All groups share one centre, and each spreads out both ways along 11 directions, with some noise.
In the rows, zero is written as 128.
Known rows, each followed by its group:
[102  79  92 144 127 161 104 115 100 153  42 137 160 105 118  97]
(1)
[157 173 116 113  58 167 186 156 103 123 149 144 117 106 146 119]
(3)
[139 132 110  75 151 123  53  80  77  91 116 167 117 149 177 111]
(0)
[ 87  64 202 115 139  43  72  86 154 178 133 124 144 114  91 150]
(0)
[113 144 151 123  89 144 195 157 141  66 119 105 162 126 155 149]
(1)
[138 157 111 110 149 124 107 106 103 120 180 102  94 116 123 108]
(1)
[189 148 139  74 139 168 125 136  71 136 127 119 114 141 100 113]
(2)
[150 134 140  85 131 137 111 123  98 117 176 116  94 152 125 122]
(1)
[ 94 105 148 123  78 131 115 171 125 137 154 174 106 188 178 123]
(0)
[122 129 119 104 167 116 171 113 162 100 178 111 118 151 144 111]
(2)
[127 114 146 176  99 142 141 127 111  71 121 139 179 185 100 144]
(2)
[118 115 138 112 105 147 135 105 120 124 127 129 117  86 108  73]
(3)
[125 162  91 107 151 131 120  81  89  87 128  92 120 107 153 115]
(1)
[138 108 131 133 101 154 150 141  98 133 156 141 143 171 108 107]
(1)
[ 70  87  96 176  83 128  88 112 122 119 128 126 132  98 140 135]
(2)
[154 113 110 119 147 124 104  77 126 126 136 143 119 149 111 147]
(4)
[124 133 158  48 126 123 125 101 156  86 168  85  72  71 149 163]
(3)
[118 152 187 125  89 107 189 153 142  98 155  98 156 116 123 149]
(4)
[150 113 108  98 107 175 169 161 105 161 145 125 127 150 136 146]
(0)
[112 103 158 121 135 129 122 182 144 122 111 163 152 168 156 107]
(2)
[156 164 116 168 123 147 182 134 139 121 136 131 121 182 113 147]
(0)
[120 145 199  66 123 140  75 136  83 101 168 114  59 183 132  94]
(1)
[ 88  97 127 122 147 148  87 104 142  55 159 110  95 118 137  83]
(0)
[115 152 100 107 122 130 119  71 131 113 131 118  78  79 143  94]
(3)
[119  68  76 159  99 146 160 175 166 159 112 177 171  87 155 138]
(1)
[100 111  93 124 144 130 153  89 141 132 142 108 102 167 151 125]
(4)
[104 111  94 140 130 137 123 116 114 131 137 113 127 120 134 103]
(2)
[ 84  78 100 161 115  97 123 116 152 220 102 135 138 101 125 142]
(2)
[134 133  81 137 144 153 106 129 127 128  97 126 107 127 146 140]
(3)
[108 132 100 152 102 155 132 160 131  96 130 143 131 134 171 116]
(0)
[124  99 147 109 107 141  96 128 104 104 155 157 124 146 132  96]
(0)
[147 136 156 140 124 139 129  99  92  94 158 132 129 195  85 104]
(2)
[146 145 144 113 120 155 133 181  92 145 107 102 138 123 123 133]
(4)
[124 106 149 120  70 119 172 136 120 152 180 116 149  98 101 153]
(2)
[ 59 133 159 135  68 125  89 161 127 114 139 121  83 109 166 110]
(2)
[150 126  52 137 168 163  96 100 109 135 109  84 110 113 119 185]
(3)
[129 136 103 102 119 176  95 152  86 152 117 120  68 147 149 121]
(4)
[106 142 107 166 185  89 140  35 135 139  70 114 141 126  94  74]
(3)
[100 125 116 127 151 144 180 158 176 134 127 128 100 153 157  75]
(2)
[125 133 168 171  12 131 109 148  89 154 171 177 109  96  80 103]
(4)
[111 119 173 127  94 158 166 185 170 123 180 119  76 178 125 128]
(0)
[125 146 123 143 140 138 117 141 130 108 118 118 123 135 140 122]
(4)
[117 130  80 137 101 125 134  88 110 168 173 116  91 141 133 151]
(1)
[135 101  93 127 147 144 139 130 128 150 122 124 139 135 123 137]
(0)
[145 142 165 132 108 123 161 155 136 118 219 124 112 163 104 121]
(1)
[193 138 183 113  97 167 122 168  98  81 138 168 146 168  96 151]
(4)
[125 137 109 125 152 172 171 180 151  66 109 115 146 184 182 142]
(2)
[147 139 100 113 123 205 125 153  71  97 136  99 101 159 125 105]
(4)
[108 100 119  74 137 164  99 142 117 132 141 114  84 117 156 103]
(0)
[ 99 137 146 164  25 160 158 171 140 104 154 174 104 107 143  74]
(4)
[115 137 141 117 132 123 117 124 136  57 153 132 131 121 158 113]
(1)
[130 122 122 109 143 142 161 161 143 141 131 118 128 192 160 162]
(3)
[145 131 103 126  83 171 186 131 101 130 155  96 130 114 105 149]
(2)
[123 148 113 131 121 170 165 119  68  94 124 106 143 177 126  74]
(0)
[150  80 110  91 123 180 185 104 115 155 154 100 115 120  76  98]
(3)
[148 111 144 188 101  99 170 121 150  81 138 168 227  69  79 106]
(4)
[124 119  95 144 168 151 120 131 171 106 168 126  78 173 141 122]
(1)
[127 141 171 113 125 127 108 129  97 141 110 143 113 154 120  87]
(0)
[134 133 123 105 158 129 139 108 127 136 134 113 114 138 122 100]
(2)
[131 140 102  67 142 143 127  76 141 101 158  91  67  76 152 143]
(3)
[139 118 144  73 120 142 196  85 123 134 162  88 117  95  95  98]
(3)
[ 86 132 109 143  69 164 105 173 137 147 138 158  51 130 180 100]
(3)
[127 125 113 115 107 152 125 161 127 151 138 149  97 144 165 131]
(3)
[140 170  89 144 171 174 123 103 130 109 110  93  76 122 104  86]
(0)
[119 117 103 120 154 131 121  90 122  98 134 104 131 119 134 117]
(4)
[ 77 116 111  78 172 113  93 137 114 154 149  51 102 108 172 142]
(4)
[142 130 214  26 120  94 172 105 101  95 175  90 159  60 105 111]
(3)
[ 81  86 119 194  88 129 178 155 166 111  84 164 187 142 150 126]
(1)
[ 91 127 146 157 128  74 136 145 151 151 169  95 142 126 133 156]
(4)
[117 104 151 105  66 164 175 132 120  86 109 119 155 129 131 172]
(1)

New rows, each followed by its group:
[159 112 132 103 153 127  93 131 103 133 116 144 147 165 127 158]
(2)
[ 81 109  94 155 123 112 126 105 121 158 179 109 109 150 138  97]
(2)
[ 89 104 105 145  87 174 166 168 176 153 112 147  75 130 164 103]
(2)
[125 117 120  73 140 144  85  93 144  55 153 141  84 120 177 124]
(4)
[104 160  56 123 137 181 156 143  96 119  62  82 121  94 183 101]
(1)
[161 141 150  73 128 150 118 138 110 137 104 134 106 130 133 156]
(4)
[128 123 164 133 133 104 151 127 123 124 139 102 168 142 100 147]
(4)
[ 51  78 111 132 126 121  92 186 163 196  97 141  96 137 200 127]
(0)
[163 163 138 117  92 151 152 102 130  94 108 152 113 105 116 134]
(4)
[132 160 128 104  80 163 170 165  93 151 139  83 108 112 136 162]
(2)
[137 170 110 159 114 142 190 118 112 111 158  71 136 140 102 153]
(4)
[153 116 167  99 142 149 100 108  61 118 122 115 134 161  65  86]
(1)
[134 145 114 133 105 181 164 147 136  82 109 115 115 152 140 146]
(2)
[103 161 142 118 155  91  67 104  87  96 104 115 139  78 141  54]
(1)
[125 103 106 146  68 161 138 103 135  94 178 135  99 139 115 140]
(2)
[163  94 149  82  57 144 137 117 116 131 174 146 125  56  89 158]
(2)
[ 86 165 150 106 145  77  95  90 130  96 105 174 120 114 199  38]
(3)
[ 67 109 142 166  61 127 116 139 117 122 170 146 110 167 140  94]
(0)
[140 137 101 128 105 184 141 142 115 138  59 121 121 106 125 148]
(2)
[127 107 139 159 143 146  83 165 123 114  82 111 165 127 103 149]
(3)
[103 131 128 141 109 167 198 143 112 117 130 110 131 151 121  53]
(3)
[142 136 142  90 136 130 182 112 136 134 188 102 101 118 110  88]
(2)
[ 80 141  97 186 131 166 138 148 138 101  65 157 120 161 161  23]
(3)
[163 157 136 119 137 128 126 113  87 153 103 139 128 154 103 107]
(0)
[126 171 123 130 141 135 152 151 106 178 137  79  94 134 116 103]
(1)
[122 179 144 131 173  50 107 105 100 136 121 124 165 107 140  87]
(1)
[125 135 110  84 117 188 155 126  86  67  83  99 144 130 157 123]
(1)
[183 216 169 124 129 188 115 166 108  34  74 133 103 180 124 151]
(4)
[104 141 183 119 104 106 122 170 124 109 134 121 139 160 149 160]
(2)
[140 121 160  90 130 143  93 122 129  92 179 111  82 122 111 128]
(1)
[ 97 113 148 169 108  81 122  69 116 189 116 153 128 140  85  69]
(3)
[132 159  93 200  97 108 131  75 158 101 161 147 113 117 112 150]
(4)
[115 162 126 121 113  80  97  96  83  86 164 137 152  69 161  87]
(1)
[ 56 123 156 157 155 113 113 111 110  52 128 104 149 171 138  18]
(3)
[ 87 129  93 155  67 153 158 124 106 113 155 132 109 164 167 114]
(1)
[133 115 126 108 133 132 147 101 162  87 157 125 113 113 138 129]
(2)
[174 134 118 140 154 122 119  90 115 126 117 160 145 167  96 129]
(0)
[133 113 100 125 132 136 109  80 107 188 194 142  55 184 101  92]
(2)
[149 114 124 133 135 141 102 128 102 102 132 128 158 138 110 143]
(3)
[ 82 138 116 160  75 116 124 149  88 212 168  83 101  90 116 119]
(4)
[132  69 150 118  97 136 108  73  97 111 118 145 152 149  85 149]
(1)
[108 142 136 137 147 123 160 106 160  79 112 138 130 157 149  90]
(3)
[161 133 138 115 149 124 136  93 104 178 101 113 131 129  77 127]
(2)
[ 82 136 163 148 110  99  79  83 128  34 160 107 126 124 128 129]
(2)
[122 180 150 142 122 168 148 145  97  78 113  96 112 185 118  90]
(2)
[117 155  89 146 118  99 137 151 110 220 156 127 120  79 144 103]
(1)
[168  87 158  89  79 182 203 154 140 132 146 145 136 107  85 121]
(3)
[105 154  84 171 136 134 116 124 125  98 141  90 130  81 131 111]
(4)
[159 180 109 168 113 143 131 170  86 114  79 165 180 127 144 126]
(3)
[116  91 125  77 179 100  81 104 143  68 183 105 134 123 163 149]
(4)
[105 138 133 142  77 114 155 171 117 205 161 129 103 127 135 124]
(1)
[152 129 125  99 177 124 136  89 124  89 142 118 144 134 113 107]
(2)
[117 126 133 120 134 123 150 140 132 134 169 117 112 179 146 120]
(2)
[119 115 169 162 117 141 144 218 167 134 156 148 136 120 104  74]
(1)
[128 129 138 135 127 157 196 145 169 119  99 128 130 119 115  87]
(2)
[102 142 133 123  97 135 161 172  81 140 156 122 127 178 165  89]
(3)
[119 146 125 128 109 139 164 113 117 121 133  78 124 114 106 144]
(1)
[128 124 111 107 108 126 147 120  93 128 134 116 158 132 153 163]
(0)
[155 132 111 136 121 153 144 137 112 154 142 153 109 175 112 126]
(0)
[ 93 141 187  93 119  95 154 146 165 113 151 126 108 169 169 137]
(3)
[113 138 169 152  83 146 173 147 141  72  96 120 162 110 110 130]
(2)
[150 145 176 170  96 105 121 166 143  81 147 166 176 111 102 146]
(4)
[132 112 138 100 154 139 178 104 130  92 147  40 158  90  89 145]
(0)
[119 103 161 121 128 109 110 106 123 163 131 146 128 106  90  73]
(2)
[167 145 153  87 128 199 148 143  83  75  89 123 134 166 110 108]
(4)
[119  98 144  84 195  75 144 126 183 102 131 111 187  75 159 142]
(2)
[143 131 175  77 179 130 159 175 165  69 130 135 146 149 166  90]
(2)
[141 126 119 131  78 127  94  78  46 131 184  92 131 111  71 164]
(2)
[127 162  72 137 148 153 100 101  69 113 101  73 122 154 133 162]
(2)
[143 138 121 121 122 162 140 147 109 100 170  96 109 173 131 156]
(4)
[105  97 139 146 118 122 122 123 147 145 106 131 130 141 116 141]
(1)
[ 63 126 165 118 113 134 148 173  91 166 158  44 101 182 131 119]
(4)
[ 79 103  85 154 124 124  90 123 111 161 154 119 108 160 154 116]
(2)
[117  96 185 104 100 154 134 163 130  91 146 109 134 100 102 116]
(3)
